The rows are grouped in 4 ways, from coarse to fine. Each group lies inside one group of the grouping before and may be the whole of it. The rows also spread widely along 13 directions, which tell nothing about the answers.
(in the rows, 128 means zero)
Some rows, each with its group in each grouping after it:
[123 134 123 165 120 171 123 153 135 120 146 115 117 154 144  75 161 115
 130 168 140 102 121  93 165 129 164 132 163 174  98  99 117  96 124 119
 152 172 162] : nozif Z_881 Z_228 Fero
[157 124 132 101 101 123  91 183 121  91  88 107  96 194 119 120 131 116
 105 149 157 108 156 132 148 130  91 128 125 101 163 156 121 115 132 143
 167 170 140] : gaz Z_269 Z_177 Kilu
[184 103 131 143 133 140 133  87  99 112 126 135 122 154  76 109 184 187
  83 144 174 123 122 109 154 115 148 104 117 178 141 179 111 122 164 163
 131 105 126] : gaz Z_944 Z_875 fepuz
[174  97 134 104 111 141 116 143  97  92  98 116  89 182  90  91 149 136
  77 156 157 133 134 123 156 120 114 109 137 144 151 164  86 115 145 149
 146 160 145] : gaz Z_748 Z_386 mun
[152 134 120 125 112 113  88 181 129 122  72 144  98 171  96 117 157 124
 104 164 157 123 131  68 164  85  98  79 105 141 153 138 130 109 156 108
 149 152 149] : gaz Z_269 Z_804 pezuk
[148 110 141 168 126 109 162  89 132 156 178  98 153  96 159 149 121 124
 158 112 135  83 104 130 122 150 130 145 125 117 143 137 134 132 142 126
 116 118  97] : nozif Z_203 Z_420 Deva
[121  72  96 129 113 129 121 135  90 139 114 142 108 119 177 111 126  86
 130 132  88 103 111 111 101 136  79 143 124 181 152  81  56 153 161 167
 118 185 100] : nozif Z_203 Z_828 sep
[148  73 125 108  90 115 107  96  84  81 120 141 116 172 126 113 130 115
  87  82 132 138 148 132 102 114  91 122 120 172 162 164  40 135 155 177
 150 141 107] : gaz Z_776 Z_742 depa
[122 119 136 117 128 112 114 130 125 139 145 136 131 136 148  96 129 135
 112 107 171 140 123  75 144  88 127 120 129 171 124 153 130  98 151 131
 157 118 149] : gaz Z_269 Z_391 Kuf
[147 109 122 176  89  97 142 112 141 139  93 112 121 143 124 144 166 100
 151 118 108 111 133 121 137 129 140 120  94 138 176 131  91 137 151 103
 115 118  79] : gaz Z_776 Z_281 vazi
[184 113 125 142 147 136 126 133 156 150 147 157 147 124 151 143 119 133
  96 186 151  79 103 104 127 113  58 103 124 161 141 116 118 159 161 147
 102 166 140] : nozif Z_881 Z_228 sov
[203 118 155 108 104  97 130  62 158  86 132 117 170 148 150 130 144 103
  88 116 123 142 117 142 137 145 156 139 114 187 122 123 107 160  83 152
 106  96  73] : nozif Z_203 Z_482 rov
[ 97 130 120  95  92 113 104 185 142 153  86 130  98 147 198  87 106  49
 128 110 104 166 130  71 135 103 110 128 117 164 130  86  87 112 129 111
 144 168 129] : nozif Z_806 Z_510 tatoz
[132 173 108 169 126 166  89 203 169 138  85 125 108 196 145  97 149 141
  98 186 161 112 140  84 155 143 147 114 125 152 131 110 128 106 132 141
 146 134 169] : nozif Z_881 Z_506 viga
[118 117 145 143 131  91  88 153 111 108 164  94 129 138 139 104 113 126
 114 114 166 103  95  64 135  96 107  98 182  98 146 124 127  85 145  75
 151 156 154] : nozif Z_806 Z_789 vov
[132 155 175  81  79  83 111 118 140  98 131 119 137 138 147 100  53  82
  95  64 141 206 126 105 120 117 127  95 136  95 122 151  98 107  91  80
 133 102 110] : nozif Z_203 Z_482 rov
[146 125 128 153  83 121  96 134 108 114 107 145 111 183  99 134 146 105
 119  93 136 119 156  84 139  79  92  75 110 144 170 177  84 104 176 113
 171 157 136] : nozif Z_806 Z_510 tatoz
[146 160 122 143  92 158 151 132 137 180 102 176 118 124 126 137 134  98
 168 149 114 138 143 112 155 114 130 105  64 158 113 143 130 132 151 114
 134 153 122] : nozif Z_881 Z_506 viga
[119 127 145 144 108 154 120 148  77 103 136 127  92 149  89  88  86 160
  90 122 163 138 117 103 117 132 100  75 169  83 150 171  70  89 168 107
 142 161 156] : nozif Z_806 Z_789 vov
[129 123 133 102 100  84  64 144 109  73 100  99 124 172 136  96 140 103
 102 100 136 147 123  82 141 117 145 114 138 141 129 113 113 104  99 120
 157 123 118] : nozif Z_203 Z_420 Deva
[126  91 106 129 133 123 113 168 100 135 101  99  94 141 148 100 147 134
 120 154 144 102 113 113 132 143 124 148 128 136 153 106 111 123 149 154
 131 147 126] : gaz Z_776 Z_742 depa
[155 124 127 106 113 115 101 148 125 115  91 124 105 177 129 112 138 135
  90 123 161 147 147 110 139 117 121 120 104 141 154 159 114 119 142 156
 147 112 125] : gaz Z_944 Z_875 fepuz
[140 167 147  95 111 138 146 149 151 145 106 113 119 125 161  97  97 111
 123 150 136 169 116 128 147 169 170 142 106 124  94 114 143 122  86 127
 115 113 115] : nozif Z_203 Z_420 Deva
[ 96  97 115 168 156 150 150 158 112 173 181  93 112 117 188 105 112 162
 145 130 174  64 116 120 114 156 113 178 160 118 152 142 126 103 178 169
 149 140 154] : gaz Z_269 Z_391 Kuf
[169 101 120 143 135 115  80 129  47  86 117 125 115 151  64 139 147 200
  97 143 172  81 104 101 122 124  89  76 132  95 170 165 125 124 175 143
 137 140 131] : nozif Z_806 Z_510 tatoz
[141 128 142 126 131 146 156 147 130 149 148  96 105 131 142  97 130 133
 132 154 166 120 122 125 159 137 148 150 139 117 123 146 145 101 136 125
 141 145 144] : gaz Z_944 Z_875 fepuz
[150 130 132 153 118 111 114 109 132  98 157 146 150 128 127 138 140 124
 131 160 138 101 106 101 124 115 123 109 129 144 126 106 128 129 129 100
 122 143 116] : gaz Z_944 Z_875 fepuz
[106 137 125 214 117 151 152 158 162 181 151 108 113 141 162 118 102 118
 132 118 144  90 132  95 120 144 109 115 144 113 169 145  85  99 180 117
 135 135 146] : nozif Z_203 Z_420 Deva
[105 145 131 169  89 135 126 115 142 141 141 120 131 157 152  90 163  91
 157  77 134 140 153  83 162  97 184 126 122 184 110 148 115  84 134 108
 175 114 135] : nozif Z_881 Z_228 Fero
[138 153 130 167 134 159 149 185 184 167  97  90 104 155 136  74 167 143
 108 197 168 119 115  91 188 148 182 134 140 153 129 114 144  98 129 113
 122 122 155] : gaz Z_269 Z_177 Kilu
[159 129 119 117 150 128  91 158 114  82 113 105 121 156 137 116 134 185
  87 193 170 100 106 135 116 182 139 147 134 111 132 101 147 137 107 172
 114 113 122] : gaz Z_944 Z_875 fepuz

New rows, each followed by its group in each grouping:
[151 165 141 132  92 101  90 169 197 150  92 144 133 184 156 131 109  73
 100 113 145 152 156  69 152  74  89  78  99 143 152 148 113 116 139  92
 151 131 146] : nozif Z_881 Z_506 viga
[110 133 117 156 115 165 152 167 114 171 122 151  87 123 124 110 106 141
 138 150 152 116 130 102 129 129  97 109 116 117 146 153 104 105 184 128
 137 156 151] : gaz Z_269 Z_804 pezuk
[180 123 111 138 146 144  98 167 128 107  91  95 114 183 139 122 170 167
  86 194 158  76 117 129 144 173 136 146 125 146 151 108 137 141 127 186
 124 136 129] : nozif Z_806 Z_510 tatoz
[130 194 125 147  97 164 137 152 130 138 108 153 120 123 125 135 109 128
 177 174 125 127 135 143 134 171 162 119  78  96  94 121 164 127 108 109
 127 129 116] : nozif Z_881 Z_228 Fero
[176 143 177 154 104 181 174  71 144 110 179 136 142 148  86  79 118 151
  74 132 171 160 128 124 157 122 154  80 165 158 100 192  78 103 132 111
 128 128 155] : nozif Z_881 Z_228 Fero
[139 108 140 153  91 104 119  85 123  99 149 148 149 140 141 128 120 100
 110  89 115 129 117  99 103 107 103  96 136 165 149 130  58 130 147 112
 125 140  99] : nozif Z_806 Z_789 vov
[133 121 118 135  96 125  94 127 142 109  94 125 128 192 168  96 149 110
  91  87 131 149 158 109 127 128 142 134 112 196 141 137  72 126 127 178
 150  97 113] : nozif Z_881 Z_228 Fero
[111 136 112 143 136 160 154 129  81 165 130 141 111  77 134 105 107 174
 150 157 135 127  88 118 113 183 156 131 107 126 103 111 133 127 143 153
  99 113 112] : nozif Z_203 Z_420 Deva
[ 90 181 120 218  98 147 121 136 169 150 151 158 139 140 148 114 117 103
 143 118 131 123 126  60 122 121 155  92 127 166 123 110 101  93 147  82
 138 115 141] : nozif Z_203 Z_482 rov
[157  75 112 102 114 129 139 130  87 104  79  81  95 156 147 108 170 143
 121 140 127 108 135 178 134 192 148 191 110 138 157 132 103 148 122 212
 129 123  79] : gaz Z_269 Z_804 pezuk
[172  85 137 119  98 117 164 116 140 146 114  90 105 153 145 122 169  74
 141 121 120 114 146 143 171 114 132 159 109 163 159 150 100 131 142 132
 141 164 104] : gaz Z_776 Z_281 vazi
[130 162 131 166 125 127 121 141 124 130 155 121 128 131 113 134 149 145
 169 155 167  93 123  99 153 121 161 120 116 103 119 140 187  92 138  88
 154 130 142] : gaz Z_944 Z_875 fepuz
[153 164 145 210 137 154 166 121 167 166 213 137 165  92 140 169  89 147
 166 178 164  48 104 125 120 144  96 106 138  77 128 142 163 127 157  85
 113 154 149] : nozif Z_881 Z_228 sov
[137 142 124 198 143  95 129 110 143 162 159 127 166  80 135 151 145 144
 163 156 138  78  71  69 133 129 148  99 115 132 126  90 170 128 140  79
  95 101 106] : nozif Z_203 Z_420 Deva
[121 115 126 119 128 117 145 136 119 162 124 141 125  82 156 113 101 136
 134 150 137 133  90 107 116 142 110 127 114 131 128 107 122 139 143 126
  95 125 108] : gaz Z_269 Z_177 Kilu
[169 172 150 134 104 144 154 107 147 166 125 138 128 151 116 133 120 133
 127  99 165 151 158 126 156 124 151 110  75 135 131 210 148 112 144 133
 150  90 128] : nozif Z_203 Z_828 sep
[136 139 139 199  93 207 202 121 143 151 157 126 107 129 128 103 121 112
 140 172 112 104 122 144 135 175 142 123 152 134 130 129  60 117 152 108
 112 187 132] : nozif Z_806 Z_510 tatoz
[107 116 118 160 100 166 124 177 128 120  98  93  70 198 128  59 160 113
 101 136 145 133 150  99 161 130 157 132 158 162 152 136  59  81 152 129
 163 162 162] : gaz Z_776 Z_281 vazi
[192 114 145  40 102 129 139 114 128  97 127 164 133 131 158 142 106  83
 120 167 120 135 132 165 131 132  82 155  91 161 103 120 126 167  97 165
 127 186 102] : gaz Z_269 Z_804 pezuk
[178 118 120 150 117 130 102 120 122  99 148 171 134 168 115 172 131 136
 110 153 153  72 147 125 106 108  56 105 105 141 165 160 108 143 173 158
 148 165 131] : gaz Z_944 Z_875 fepuz
[111 136 105 164 113 149 138 151 100 161 102 133 100 127 146 129 126 141
 159 130 122 106 128 127 113 167 137 138  92 121 148 130 116 125 163 150
 128 128 105] : nozif Z_806 Z_789 vov
[155  96 114 122 154 122  95 161  70 119  98  93 104 132 105  97 153 193
 102 172 171  95  91 106 147 148 124 115 142 104 144 128 145 125 147 156
 120 131 134] : nozif Z_881 Z_228 sov
[120 128 132 143  97 132 157 143 159 201 112 112 111 148 190 115 100  91
 137  69 136 149 163 121 133 126 114 142  98 133 163 179  88 117 166 150
 147 111 123] : nozif Z_881 Z_506 viga
[123 111 105 146 111 120  89 110  77 117 112 159 131 136 119 112 157 147
 128 110 129 129 117  80 122 108 132  97 108 179 127 128  98 124 156 145
 141 121 116] : nozif Z_881 Z_506 viga
[116 118  93 173 115 182 147 147  98 130 130 157  97 125 143 128 128 138
 153 187 111  80 125 148  96 180 113 150 114 137 139  98  86 141 161 167
 119 177 114] : gaz Z_944 Z_875 fepuz
[175 113 149  79 103  69  75 122  97  64 117 122 145 145 128 155  74 130
  96 110 145 127 123 145  94 133  57  98 120  61 158 152 114 155 114 134
 124 130  94] : nozif Z_881 Z_228 sov
[127 193 132 202 125 144 106 139 140 131 172 130 154 145 121 153 122 168
 166 146 180  75 130 103 132 141 154 106 121  85 118 154 187  95 135  95
 158 112 158] : nozif Z_881 Z_506 viga
[143 110 129 147 124 153 160  96 128 134 149 126 136 136 152 107 147 154
 118 131 149 114 128 139 129 156 156 161 123 180 126 150 106 128 141 179
 131 109 114] : gaz Z_269 Z_391 Kuf
[153 108 134 134 141 133 112 119  65  94 178 122 129 122 111 135 118 173
 127 150 165  69  97 125 115 138  98 119 155  98 134 143 140 119 153 137
 140 172 138] : nozif Z_806 Z_789 vov
[103 152 120 176  92 211 187 160 151 177 110 128  80 157 140  75 142 118
 144 148 134 135 161 132 158 163 171 151 117 166 127 155  84  94 157 148
 150 148 146] : gaz Z_269 Z_177 Kilu
[164 120 136 173 133 140 134 100 159 106 159 107 165 144 170 123 113 163
  81 155 147  97 105 148  96 192 130 141 156 137 141 113  83 154 115 168
  91 102 108] : nozif Z_881 Z_506 viga
[107 157 120 144 115 148 179 165 196 199 122 146 124  91 219 122  87  82
 164 175 108 130 113 123 117 170 128 165  94 146 115  69 123 145 121 122
  90 135 107] : gaz Z_269 Z_804 pezuk
[115 103 127 163 103 126 117 122 130 110 127 143 126 155 131  84 140 122
  89 119 135 138 121  75 124 104 120  97 153 185 146 126  50 110 156 118
 134 133 131] : gaz Z_269 Z_391 Kuf
[158  82 136 117 103 111 123 112 100 107 110 108 110 143 121  93 146 101
  96 112 121 137 112 104 146 116 121 112 145 161 150 130  69 127 139 131
 126 151 106] : nozif Z_203 Z_482 rov
[130 148 124 153 102 117  88 173 104  94  89 105 109 148 101 116 140 125
 147 167 130 106 116 106 147 143 140  94 133  72 134 104 140 111 115  79
 136 150 122] : nozif Z_881 Z_228 Fero
[140  96 137 103 105  91  74 107  72  94 122 127 128 163 109  98 138 139
  93  63 161 155 132  76 137  75 110  87 134 151 142 180  93 104 152 137
 168 119 134] : nozif Z_881 Z_506 viga
[156 189 156 148  97 124  91  94 179  53 166 189 189 170 125 147  88 139
  81 147 160 139 132 110  94 128 120  81 124 154 105 132 112 131  93 105
 129 102 129] : gaz Z_269 Z_391 Kuf
[103 164  81 176  92 171 108 147  69 146  71 183  97 132  86 125 179 148
 195 159 108 119 138  96 143 139 174 100  57 159 106 121 139 116 157 129
 150 139 118] : nozif Z_881 Z_506 viga
[123 161 145 150 107 140 100 109 147  52 192 148 161 162 156 116  82 138
  93 137 157 126 127 123  81 153 130 124 163 131 108 115  93 114  98 125
 137 124 136] : gaz Z_944 Z_875 fepuz
[164 145 134  89  86 131 136 129 132 145 118 175 119 146 138 164 102  82
 151 119 133 136 169 147 130 103  87 127  51 139 132 174 133 139 145 141
 157 158 120] : gaz Z_776 Z_742 depa
[109  55 125 127  94  97 117  68  97 122 175 150 152 116 187  98 131  63
 131  51  97 136 116  76 107  68  90 126 151 224 130 113  34 128 159 135
 146 166 108] : nozif Z_881 Z_506 viga
[128 134 115 162 111 128  90 145  99 103 118 153 127 140 117 140  93 158
 115 141 141 103 120 115  86 149  79  83 122  89 156 135  94 137 156 134
 120 132 120] : nozif Z_881 Z_228 sov
[ 70 125 115 152  95 124  75 117  47  53 168 128 130 138 140 112  96 138
 152  83 125 109 120 115  71 164 138 131 155 105 117 113  91  98 119 139
 166 138 115] : nozif Z_203 Z_420 Deva
[124 111 126 131 124 100 115 128  78 150 110  96 110 128 129 111 139 161
 133  79 159 133 116  95 135 125 145 120 111 113 156 168 135 105 163 141
 143  89 115] : nozif Z_806 Z_510 tatoz
[192  96 143 119 119 111 141  50 142 120 150 142 175 124 150 121 162 118
 100 122 127 135 105 115 144 111 141 127 117 222 110 125 101 158 118 153
 106 114  94] : nozif Z_881 Z_506 viga
[169 138 124 146  77 142 133  97 106  90  83 161 113 159  58 129 184 125
 135 157 112 140 139 128 157 126 167  92  80 170 125 143  98 132 130 109
 128 140  98] : gaz Z_776 Z_281 vazi
[131 130 130 168 149 151 140 110 124 141 194 150 142 114 138 124 102 180
 113 147 182  98 103 104 106 132 116 117 140 146 126 145 121 118 166 137
 119 121 156] : gaz Z_776 Z_281 vazi
